There are 3 nested groupings, the coarsest first. Each group lies inside one group of the grouping before and may be the whole of it. The rows also spread widely along 8 directions, which tell nothing about the answers.
Some rows, each with its group in each grouping after it:
[  1  11 -32  27  -8  -5 -17  12   9   8  -7 -26   2  24 -10  16   7  17
  -6  -4  -5 -14  -1 -11   1  -1  25]
dafek Q281 Rab
[ 12  -6 -17   8  44 -19  12  -6 -23  -4  -1  12   2 -36 -16 -24  37  18
  -7  -9 -33  11  19   8   1  12 -19]
fet Q503 Ser
[  5  -3 -13  15  -3   4  14  16   5  -1 -17   7   5   8 -13  11  -1   7
  30  18 -12 -10   9 -10 -11 -10  14]
dafek Q712 bor
[  9 -17   3   6  -7  14  -8   2 -16 -21 -10  35  25  -3   3   9 -11  -8
  57   9  -1   3   3   2 -33 -22   2]
fet Q594 fot
[  5  -2 -14  32 -28   0 -15  21   8   9 -21  -4   8  32 -13  28 -15  15
  26   7   4 -15   3 -11  -5 -18  28]
Beken Q75 bida
[  6  -1  12  -1   5   3  20  -9 -34   9  -8  32  17 -22 -15  -2   0  17
  19   4  -4 -11  14 -11 -12   0 -24]
fet Q503 bute
[ 15  -7 -10  43 -14  -4 -19  38   5  -7  -2  -1   4  19   5  22   8   9
  19  -9 -20   7   9  13 -24  -6   3]
fet Q467 zos
[  7   9   6   0 -26   3  17  -6 -40  16 -14  25  15   0 -31  13   9  23
  13  -2   7 -17  12 -24 -11  -7 -11]
fet Q467 rar
[  1  -7 -17   4   0   6 -13 -12 -16  -9 -26  18  20   0 -13   4  -4   2
  39   5   2  -2   2 -11  -8 -12  20]
Beken Q595 noz
[ 10 -12 -20  20  37 -10 -28 -33 -19   4 -11  12  13 -13   8   5 -11  29
  35 -12 -16 -15  -3  -8  -3  15   3]
dafek Q281 Sil
[  7  -4 -11   7   9   3   2 -18 -13  14 -21  15  10 -10 -12  10 -12  23
  32  12   3 -21   4 -25  -1  -1  10]
dafek Q690 gabit
[ -1  -9 -15  14  15  19   7  23  27  -1   2  -9   3   0  21  -1  -8 -16
  11  18   2  -3   5   5 -21 -10   0]
dafek Q541 Nasu
[ -7  16 -23   1 -24   6  20  14   2   1  -8 -15   5  10 -23   2  26  -8
 -10  10   9  -6  11 -20  -5 -10  20]
dafek Q541 tevog
[ 13 -14 -13  41  20 -16 -20  -2  -1   6  -7   7 -10 -13  13  21   6  32
  20 -14 -14 -16  15  -4  -9  20  -1]
fet Q467 rupu
[ 16  -5 -28  39  29 -18  -3  27  11   9 -13 -15  -4  13 -17  -1  13  29
   1   5 -47   1  12  11   6  -3  15]
dafek Q712 sebuz
[  7 -11 -20  46 -12 -18   0  30  12 -13 -12  -6 -16   3 -13  22  18  19
  30  -1 -26  -3  24  -9 -10  16  30]
dafek Q541 zitiz
[  9   6  -7  19   4  -5  -8  -2 -12   8   5  -3  -1 -11  10   9   9  24
 -12 -15  -3 -12  13  -3  -9  15 -18]
fet Q594 Nuze
[  9  13 -20   0  33   1  -1  -5 -21  23  -6  -8  29   4  -6 -14   3  22
 -19   0 -23  -5  -7   7   3  -8 -18]
dafek Q712 veki
[  1   0 -21  24  12 -17  14   6  12   1   0 -12 -25 -25  -8  -3  28  19
  -6  -3 -18 -11  24 -11   4  27   0]
dafek Q281 Velo
[  7   3   7  12 -29  12  28  26  -4  10 -14  19  14   8 -21  17 -16   9
  30  21   0 -16   9 -13 -16 -15   0]
dafek Q690 mudid
[  6  -1 -19  45 -18 -17  -3  30  19 -12  -2 -12 -24   5 -10  22  27  16
   7  -3 -13  -5  26  -6  -9   7  22]
fet Q594 fot
[  6  -7 -31  41  14 -21 -19   7  18 -16  -1 -16 -25 -11   4  10  32  14
   4  -9 -15  -3  22  -3  -3  17  21]
fet Q594 fot
[  0   5 -20  -3  10   5  -1 -21 -16  13 -17   5  16   2 -17   2  -5  16
  15  10   4 -20  -2 -22   2  -8  13]
dafek Q281 Rab
[  0  12 -23  25  -6  -4  -2  28  13   5   4 -24   0  14  -3   9  20   5
 -23  -5   2  -2   8   2  -7  -8   6]
fet Q503 Ser
[ -4  27 -25  18 -34  -9  -6  -7 -10  23 -13 -24  -1  19 -26  24  10  32
 -17 -10  13 -33   4 -35   9   8  22]
dafek Q281 Velo
[ -1   3 -14  17 -28 -11  15  19  -8 -24  -8   7  -4  -8 -26  10  41  -5
  16  -4  -5   7  23 -14 -15   4  18]
fet Q503 Ser
[  7   5 -38  13  23  -6 -19   2 -12   0 -13 -14  20  17 -23  -8  19   7
  -2   2 -17   9  -3   4   4 -27  24]
fet Q503 bute
[ -3  15 -26  -1 -27  -9   8 -11 -26  -7 -16  -3  -2  -5 -38   5  51   3
  -4  -9  10  -5  17 -33  -2   3  20]
fet Q467 rar
[  0  14 -17   4 -11  -2  23   9 -12   8  -5  -9   5  -1 -25  -6  28   8
 -17   2  -5  -4  15 -14  -1   2   2]
dafek Q541 tevog
[ 13  -6 -19  39  17 -13   0  37  16  -8  -1 -11  -5   2   3   3  15  16
   6   0 -43   8  12  19  -9   9   0]
dafek Q712 veki
[ -3   0 -19   4  -2   3  19   1   7  -2  -9   1 -12 -15  -9   4  29  -5
   4   9  13 -10  21 -20  -9   0   9]
fet Q467 rupu

New rows, each followed by its group in each grouping:
[ -6  -4 -15  11 -19   7  23  23  24 -16  -8   0 -20  -9 -10   9  31 -21
  16  19  12   0  26 -18 -19  -7  17]
fet Q467 zos
[  7  -4   1  38 -20  -6  -2  21   7  18 -13   1  -6  11  -2  27 -15  29
  15   0   1 -23  16  -9  -4   5   2]
Beken Q75 bida
[ -6  13  -1   1  -3  26   4  15   7  20   5 -10  19   4  21  -1 -17  -6
 -23   2  21  -9  -2   7 -15 -12 -31]
Beken Q595 noz
[ -1  14 -36  26 -26 -15 -19  -3  -5   1 -17 -21  -9  13 -20  28  37  16
  -6 -16  10 -17  11 -30   0   7  36]
fet Q467 rupu
[  2  -4 -12  17 -27   7 -18   3 -13 -17 -10  12  11   7   1  23  12  -8
  37  -9  12  -2   5 -14 -29  -7  15]
fet Q467 rar
[ 11  -4  -6  41  23  -6   2  19  21  25  -1 -10 -13   1  21  20 -18  36
   1   4 -16 -28  11   0  -4  17 -13]
dafek Q712 bor
[  3 -16 -13  26  -8   3   4  24  23  -5 -20   7  -5   9  -8  12  -9  -2
  40  24   0  -6  14  -5  -9 -18  25]
Beken Q75 bida
[  1   2 -13  -3  23  19  11  11   4   7   7  -6  21  -3  12 -17   2 -12
  -9  10  -3   4   0  12 -14 -14 -17]
dafek Q541 tevog
[ 17   2 -11  24  35 -11 -12  -2 -26  26  -1  -2  20   0   0  -6  -2  40
 -11 -13 -33  -7   1  12   2   8 -21]
dafek Q541 tevog
[ -7  -2 -31  10 -12   5   6  19  16 -28  -6 -13  -1  -2  -6  -3  33 -27
  12   8  -2  10  12  -9 -17  -2  28]
dafek Q541 Nasu
[  1  14 -26  18 -19 -18  -6 -12 -25   4 -17 -10   0   0 -28  12  31  26
  -6 -17  -5 -17  13 -33   5  22  24]
dafek Q541 Nasu
[  7  -5 -14   5  37   9  -9   9 -10  -5   6   2  28  -7  10 -20   6  -9
   1   1 -18  17  -2  25 -17 -18 -21]
fet Q503 bute
[ 21  -2 -14  36  22 -25 -16   1 -19   6  -2   0  -4  -9  -5   4  18  44
  -3 -18 -36  -3  17   6   1  16  -7]
fet Q594 Nuze
[  7  -5  -6  16  21   1   7  13   1   1   8   2   7 -14  10  -8   3   7
   5  -5 -24   3   8  16 -14   9 -29]
dafek Q281 Sil
[ -1  17 -14  17  -8  -1  15  26   7  17  -1 -21  -5   3 -12  -4  17  13
 -37  -3  -5  -3  15   2   4   2 -13]
Beken Q595 noz
[ -3   8  -9  -5  23   9  23  -8   0  20   5  -4   3 -20   2 -12   1   9
 -17   6   4 -16   8  -7  -1   6 -29]
dafek Q281 Sil
[  6   3 -15  31 -24 -11  24  27  15   8 -20  -3 -21   2 -35  21  13  23
  18  18  -9 -17  26 -27   4   3  30]
dafek Q690 gabit
[  4   2 -12  37  -2  -5   8  31  24  17  -9 -14 -16   7  -6  12  -1  24
  -9   7  -8 -12  19   0   3   1   3]
Beken Q595 noz
[ 14 -18 -32  28   8  -8 -28  13  -4 -27 -19   7  10  12 -14   6  23  -4
  44   0 -26  21   5   6 -17 -18  33]
fet Q467 zos
[  5 -10 -12  -1   1  17  20  24   7 -15 -12  15  15  -8 -11  -7   3 -21
  39  26 -10  14   8   2 -21 -21   6]
dafek Q690 gabit
[  1   6   9   0 -19   1  34   3 -24   6  -9  25   6 -15 -25   7  11  12
  13   7   9 -15  20 -21 -11  -1 -11]
fet Q503 Ser
[  7  15 -26  26   8 -11  -1  20  -2  21   2 -33   3  11  -9  -4  20  25
 -42 -12 -21  -6   6   4   5   8  -5]
dafek Q541 Nasu
[  1  -3 -10  13  -7   5  17  30  16 -22   8   1  -8 -14   1  -4  28 -16
   5   8  -6  11  22   8 -22  -6  -5]
fet Q594 fot
[  8   4  -1  26 -30   1 -23  16 -26   0 -14   8  27  18  -5  20 -11  18
  20 -19  -9  -2  -2   2 -17  -3  -1]
Beken Q595 noz
[ 10 -11 -20  23  22 -11 -12  -7  -3  -5 -10   6  -8 -14  -1   6  21  14
  18  -5 -11  -3  15  -8  -7   9   6]
fet Q467 zos
[ 21   0 -20  36  24 -15 -12  24  -6  10  -5  -8  12   9  -7  -1   2  30
   0  -8 -43   4   1  18  -1   1  -5]
dafek Q690 mudid
[  4  -8  -8  29 -27  -2  29  42  23  -7 -12   6 -20   4 -21  21  21   0
  27  19  -6  -3  30 -10 -17 -11  19]
fet Q467 rupu
[ -4  13 -23   4  -4  -7  46   7   9  17 -13 -12 -20  -6 -46  -6  28  16
 -13  22  -4 -17  25 -27  16  -2  14]
dafek Q281 Sil
[ -3  -6 -22  19   0   9 -10  11  20 -11  -4  -8  -1   4  10  14  -1  -6
  23   7   3  -9   4  -8 -16   0  18]
dafek Q281 Rab
[ 11 -14 -12  33   6  -1  -9  35  12 -21  -4   1   9   5  10   7   6  -3
  31  -1 -36  11   9  19 -25   0   2]
dafek Q712 sebuz
[  4   9 -12  -6  15   0  -2 -19 -32   4  -7   6  25 -14  -4  -8  15  13
  -4 -12 -11  -8   2  -8  -7  12 -17]
dafek Q712 sebuz
[  5   5  -6  35 -32  -5 -20  31  -6 -15   6  -4  12  11  10  28  12   3
   8 -25  -3   2   5   6 -29   6  -2]
fet Q503 Ser
[  0  16 -20 -18  11  14  15  -2 -16  15 -11  -7  29   9 -21 -16  10  -1
 -16  12  -4  -5  -4  -6  -3 -23  -7]
dafek Q712 sebuz
[  7  -8 -30  11   0  -5 -15  -3 -14 -23 -21  11  14   8 -28   2  21  -2
  39   8 -13  10   6  -7 -10 -25  38]
fet Q594 fot
[  6  14 -30  -3  -1  -7  14   1 -33  12 -23  -4  24  15 -53 -13  26  20
  -5   7 -22   4   4 -12   7 -20  18]
dafek Q541 zitiz
[  6   8 -13  -5   3   5  17  15 -21  -4  -6   4  28   0 -20 -17  21  -2
  -2   2 -26  12   5   6 -12 -11 -13]
dafek Q712 sebuz
[  1   5  -4  22   4  -1  16  11   6  28   0 -10  -6  -3   4  13  -5  29
 -11   4   2 -27  15 -12  -3  13 -13]
dafek Q541 zitiz
